The first 6 rows are patterns. Each new row is the sum of 2 different patterns, raised or lowered, with some noise. Before adding, each is slid sideways (what falls off one end comes back at the other) and multiplied by a number that may be negative. Names go in the order of the patterns.
(in the rows, 128 means zero)
Some rows, each with the names of its patterns after it:
[130 156 160 158 123 113 147 109 114  98  94  94 134 110  92 113 139 155
 161 115 130 131 163 139 119 144  97 108 144  94  97 110 150 150 142]	par
[143 113 125 100  96 161 157 153 124 112 155 107 131 154 150 137 122 106
 162  93 152  96 151 145 159  94 112 140 132 134 137 126 143 108 104]	gute
[159 120 100 110 142 150 157 129 146 102 157 118 115 102 155 122 118 109
 112 154 144 161 155 118 163 116 116 140  96 100 156 106 135 151 115]	tizag
[158 109 126 146 146 150 100 139 164  93 146 143 123 163 144 138 147 158
  99 108 142 107 136 143 160 119 133 158 148 161 126  98  93  97  94]	benot
[102 121 138 125 114 116 136 102 123 153 109 156 118  97 105 155 129 160
  94 131 162 151 159 161 137 146  94 129  98 127 124 150 154  95 104]	tus
[101 119 101 131 135 125 104 111 127 155 138 105 116 111 110 106 125 136
 130 108 158 115  95 145 119  98 155 152 160 143 131 158 114 110 120]	Meva

New rows. What belongs after each?
[166 166 160 101 160 138 116 180 131 100 195 148 161 139 110 153 131  89
  96 126 163 181 124 173 131 193 162 159 113 180 167 146 112 102 133]	par tizag
[100 118 122 136 144  87 140 117  93  96 100 136 125  79 158  94 129 108
  89  90 133 119  96 133 124 106 132 106 122 115 114 125 104 124 120]	gute benot
[ 94 131  91  89  99  70 129 147 122 158  91 113  77 123 121 109  53 136
 120 136 157 126 145 119  52  94  94 128 131 129 150  57 112  76  91]	tizag tus
[183 146 147 122 164 160 155 156 156 155 167 138 165 173 151 144 164 201
 170 124 145 107 137 146 115 169 126 135 144 147 175 178 137 183 123]	gute Meva
[166  95 116  82 146 132 155 132  97 120  99 156 162 120 149 149 159  94
 113 150 117 140 102  84 119 173 122 181 116 162 194 185 160 181 172]	par tus
[133 106 136 149 116 121  79  60 137 106  93  95 118 142 105 145 153  89
 136 139 114  86  74 103 115  84  67  74 117 145  99 117 121 132 137]	par Meva
[167 135 123 154 157 135 137 125 145 127 113 157 141 144 136 124 176 160
 154 140 143 168 130 132 154 167 153 146 137 174 120 154 121 166 139]	gute Meva
[126 125 128 110 165 143 115 146 134 125 105 124 121 117 121 112 138 163
 158 148 154 115 128 136 131 107 117 165 107  89 140 107 116 117 108]	benot Meva
[ 56 113  95  78 122  55  74 143  78 131 116  87 145  90  83 101  94  55
  49 104  76  92  83 104  80 117 123  90 108  74  48  40  59  64 118]	benot Meva
[128 146 150 122 150 166 105 133 112 101 145  87 152 171 156 133 138 129
 155 125 108 133 121 109 105 109 177 140 167 147 153 118 106 156 167]	tus Meva
[103 128 110 113  84  71 114 127  89 108 113  84 111 127  68  93  74  68
 104  53 110 129 118  98 102  95 113  87  75 100  86  72  70  76 134]	tus Meva
[100  85  89  70  60  96 113  90 135  98 152 124 156  84 112 120 137 102
  72  70 113  98 101  62 105 125  80 143 127 104 155 115 104  67  84]	par gute
[139 112  96 121 130 103 173 138 160 176 177 147 134 172 172 107 130 124
 146 159 147 119 141 167 108 148 163 114 170 171 173 116 125 147 150]	par benot
[141 139 139 135 189 176 167 164 190 156 160 157 127 168 147 160 124 130
 145 169 159 123 122 137 150 153 160 141 153 188 170 159 145 136 158]	par benot
[100 165 147 139 107 136 152 172 127 150 112 145 105 135  94 177 162 123
 159 155 116 157 126 141 169 108 159 163 176 154 100 100 122 132 172]	gute tizag
[155 167 130 182 177 146 134 111 119 141  97  94 125 131 151 131 147 165
 158 152 158 138 162 180 150 134 100 122 142 127 120 120 123 139 112]	par tizag
[121 131 123 142 159 116 178 127 101 137 154 123 178 135 163 173 158 180
 153 134 147 104 135 105 142 142 153 142 110 124 141 142 132 131 122]	tus Meva
[131 138 146 120 124 128 103 117 160 117 139 123 123 136 173 132 162 117
 160 167 149 170 145 134 161  98 123 109 150 148 161 159 131 139 137]	par tus
[121  94  87 152 122 112 160 154 158 150 138 146 114 174 113 134 115 119
 110 112 130  97 121 139 110 162 128  92 166 139 139  84  82 139 146]	par gute
[104  95 123 149 124 137 124 153 158 116  99  95 133 119  96 118  99  87
 111 104 106 126 107 157 124 134 108 112 121 148 125 123 101 106 124]	par gute
[ 97  98 124 126  67  42  68  88  91  50  91  93  54  48  90  79  98  54
  99  55 108  53  54  69 123  90  82  76  70  60  88  67  87  95  55]	gute benot
[100 117  96  86  82 104 137  79 136 107 142 144 151  89 117 143 123 104
  92  82 126 100  96  87  93 114  84 122 140 108 147 133 117 103  81]	par gute
[175 167 190 163 199 178 166 181 148 146 188 157 150 140 152 180 123 168
 118 167 183 182 128 160 177 162 174 157 135 152 133 150 115 194 174]	tizag tus
[ 78  97 121 131 134  86  86  87 101 101 121 120 121  80 151  95  74 115
 114  80 131 125 133 135 122 153 111  89 119  80  98  91 100 104 120]	tizag Meva
[104 146 142 155 123 111 157 109  90  98  61  93 125  88  88 117 105 119
 123  99  83 139 143 139  93 104  78 126  80  75  68 130 112  87 104]	par tizag
[126 131 170 172 153 146 147 167 149 132 122 163 133 110 100  95 103 146
 119 100 118 150 150 165 137 130 152 164 132 119 164 111 133 137 109]	par tus
[135 114 118 148 150 158 110 142 172 172 180 161 153 160 142 153 124 153
 131 151 171 112 118 124 153 164 151 139 152 166 145 142 154 146 154]	par tus
[ 91 131 141 102 139 126 133 137 138  64  83 138  97 125 134 152 102 109
 137 141 121 115  99  65  83  93 122  75  87 117 124 110  89 131 147]	benot Meva
[136 100 114 148 128 147 118 102 125 122 134 148 131 136 107 128 131 102
 119 124 130 124 125 101 128 135 140 138 121 139 123 109 118 113 103]	gute tizag
[118 106 103  73 108 118  95  71 122 123 134 135  96 136 131 168 144 103
 153  84  94 139  69  75 121 123 142 144 111 161 141 126 102 114 147]	par tizag
[124 152 157 154 110 127 145 137 169 155 126 147 126 163 145 134 143 160
 186 128 119 136 117 137 152 110 114 138 139 154 170 131 182 158 141]	par tus
[155 113 105 132 134 138 176 172 179 131 152 159 119 118 121 137 127 102
 161 133 130 126 109 129 151 134 108 148 139 120 138 134 135 123 132]	benot Meva
[168 161  92 106 104 153 138  99  80  88 111 118 126 154 121 146 180 164
  82 123 108 105 112  69 105 154 154  96 124 114 152 142 179  97 149]	par tizag
[147 137 120 170 151 128 130 151 165 183 177 159 128 200 143 157 144 123
 143 190 148 177 178 148 161 144 109 136 164 185 192 134 155 110 176]	tizag tus
[128 150 124 154 156 161 156 103 133  83 143 181 117 132 155 118  89 102
 147 116 134 142 125 122 192 146 197 101 133 174 184 183 171 119 147]	tus Meva
[119 117 165 130 136 131 106 119 161  82 104 118 165 162 130 124 140 146
 165 106 122 156 105 134 118  80 110 134 102 103  98 146 174 173 110]	par tizag
[143  90 113 143  72  96 103 137 113  95 146 122 117  93  81  88 102  61
 157  81 129 107 111 104 109 130 128  80 118 115 106 125 134 133 114]	gute benot
[ 78 133 111 114 121 107 148 118  94 118  86 108 135  87 123 109  87 140
  85  70  87 131 136 139 111 138 107 145  99  90  99 118  97  86  75]	par tizag
[137 133 146 119 164 176 136 156 156 147 136 167 147 135 127 114 149 166
 178 167 182 127 166 144 128 134 140 180 132 114 174 129 129 154 123]	benot Meva
[142 137 130 145 118 102 122 138 130 137 116 141 128 160 136 138 101 153
 128 117 110 111 156 134 133 161 116 145 126 107 130 109 104 134 129]	tizag benot
[135 136 129 147 103 138 157 148 161 161 146 180 185 156 105 104 113 121
 139 107 118 156 165 141 140 158 188 149 178 146 153 192 164 139 133]	par benot
[161 151 103  92 109 126 102  85 112 127 113 114 116 137 165 165 128 112
 111 174 129  84  80  68 106 111 103 112 108 147 106 147 121  85 170]	par tus
[148 110 124 124  89 130 126 130 105 101  89 142  83  63 106 115 106 124
 155 157 154 149 171 100 116 139 107 101  71  93 134 114  94  74 107]	par Meva
[143  80 104 118 161 129 133 143 156 166 140  94  83 110  80 133  85  94
 108 138 124  74 118 155 112 156 122 119 149 158 135 127 153  76  90]	par benot
[135 117 157 105 115 133 125 145 160 112 123  92 136 117 101 118 153 128
 135 118 131 141 133 147 157 130 149 105 112 148 114 118 154 125 132]	tizag Meva
[ 62  92  93 123 143  86  76  82 106 122 113 122 140  67 141  97 120 109
  94  70  71  89 104  99 136 127 101  75 123  99 115  83 110  57 154]	gute tizag
[151 148 111 125 129 141 109  94 140  47  98 152  59  86 118  99 102  87
  94 127 105 147 118  98 149  96 120  74  66  76 135 105  72  65 107]	par Meva
[183 217 191 146 165 154 197 160 164 190 139 134 173 140 162 162 174 183
 172 160 181 198 204 167 143 208 144 135 156 133 118 196 173 161 166]	par Meva
[132 144 144 151 143 180 126 113 168 141 154 137 148 122 140 145 134 146
 140 124  99 125 120 178 143 156 147 162 176 124 141 151  90 160 149]	par benot
[140  99 123 116 115 108 113 124  98  93 119  78 130 127 106 144  82  76
 101  82 122 126 113  90 100  71 106 115 114 108 109  98 112 108 114]	tizag tus
[173 138 163 177 118 156 129 114 140 130 145 150 152 144 145 145 141 136
 168 146 161 155 175 113 142 163 145 143 121 148 136 137 158 138 173]	par tizag
[116 107 132 143 109  94 144  86 111 114  84 103 109 152 152 133 126 124
 147 129 109  98 142 108  84  74  69  80 127  96  75  95 130 127 143]	par tus
[121 114 128 152 152 137 147 149 137 157 118 132 157 137 115 119 102 135
 135 109 107 113 123 142 141 145 134 149 151 141 121 131 136 136 155]	par tus
[124 106 119 121 127 121 164 133 148 155 142 164 117  95  97  90  98 132
 116 129 136 126 133 106 149 157  89 132 128 113 137 137 137 141 136]	benot Meva
[154 164 167 195 143 131 152 190 188 167 185 187 167 199 138 158 201 166
 130 139 113 164 165 123 119 126 146 176 173 180 162 188 190 173 139]	par tus
[105 111 110  68  80 121  92  95  91 127 106 125 100 115 112 136  97  88
 106  82 107  91  97  94 103 108  73  87 116 105 109 107  93 109 138]	par tizag
[126 105 111 131 129 126 124 111 105 116 105 150 110 117 132 140 139 105
 116 137 111 136 137 127 150 133 123 130 147  93 114 143 103 128 142]	benot Meva
[145 152 113 168 134 135 181 156 130 122 128 183 126 162 122 145 173 161
 101 109 168 139 139 136 129 169 132 137 169 120 158 107 103 178 148]	gute tizag
[119  98  85  64 118 151 105 100 112  99 160 123  99 129  93  59  99  78
  56  90 132 144 106 106 150 145 154  94  63  91  59  61  96  54  68]	par benot
[118  99 110 155 132  91 131 117  94 115  87 147 172 138 165 154 131 172
  95  84  89 114 164  91 121 148  88  93 121 105 137  86 145  80 179]	gute benot
[152 179 130 147 176 163 184 150 154 144 149 151 183 121 168 143 154 168
 205 119 171 160 134 143 190 160 199 115 144 201 168 184 166 143 201]	gute tus
[124  87 105 125 146 126 164 119 118 166 142 100 145 163 146 133 113 135
  94 117 113  83 113 115 150 157 117 110 116 151 161 133 119  98 101]	par Meva
[124 152  90 119 107 102 139 114 143 126 117 137 129 131 102 101 127 151
 127 134 109 131 161 151 133 147 160 134 111 105 121 104 132 150  88]	par Meva
[ 87 134 100 135 115 114  82  99 135 119 141 113  89 125 132 136 110 135
 126  80 119  82 108 135 120  85 111  78 131 100  79 100  85  70  96]	tus Meva
[ 90  82 160  84  86 110 119 131 128 112 127 170 162 109 122 135  97  90
 103  91  74 114  85  92 131 156 168 173  91 136 127 140 120  99 156]	par benot
[131 132 125 116 115 137 100 136 161 108 160 122 120 127 133 116 142 105
 140 142 158 154 143 126 139 105 142  89 146 114 163 138  94  96 127]	gute tus
[105 105 124  96 114 115 110 128 119  98  90 107 107 111 103 104  93 102
 110 108  97 118 135 112 124 119  97 107  94  91  91  74 118 113 108]	par Meva
[178 153 122 114 124 153 121  85 132 102  99 110 105 177 143 179 151 127
 137 103 152 161 130 118 142 119 149 157 116 174 131  91 135 119 155]	tizag tus
[113 111 195 148 173 107 143 199 182 201 198 153 191 112 143 132 128 128
 191 158 126 145 119 167 155 128 125 151 173 148 148 187 115 197 136]	tizag tus
[ 93 119  98 136 133 120 130 113  98 149 125  76 135 121 132 141 101 158
 116  97 136 116  94 111 120 112 128  79 111 139 158 121  85  92 104]	tizag Meva
[171 126 113 180 147 145 156 173 196 176 171 194 145 148 128 129 128 128
 153 169 163 115 125 137 170 164 131 135 132 141 120 146 171 143 151]	tus Meva
[162 188 180 149 121 125 163 136 162 105 138 165 170 119 132 149 168 151
 137 142 107 138 171 121 144 144 126 174 157 102 150 140 131 148 126]	par tizag
[ 91 118 113 130 110 136 131 121  88  98 121 121 140  97  85 103 134 132
 112 132 128 106 142  85 110 146 119  81  95  67 119 110  73  72  77]	par tus
[128 122 147 160 144 149 166 142 145 161 130 182 118 132 152 155 154 193
 100 131 150 153 167 150 163 173 127 168 130 165 141 157 169 139 141]	tus Meva
[ 70 102  71  87 112 144 128 145  61 119 122 100 105 104 129 103  57 131
  74  90 104  87 105  77  75  65 122 124  90 111  91  95  64 108 112]	benot tus
[ 54  33  59  69  55  66  20  43  89  67  62  75  77  92  62  57  44  65
  82  86  75  51  29  34  68  49  42  44  69  82  54  63  98  71 101]	par tus
[112  67  79 110  64 110 108  82 106  72  90  97 124 114 111 113 102  77
 135 101  91  69 108 111  68  94  64 133 120 143 101  78 133  88  88]	gute tizag
[198 124 165 130 187 178 177 107 133 177 164 169 173 166 166 131 133 178
 119 159 154 114 185 197 152 132 117 163 133 133 185 183 166 166 142]	gute Meva
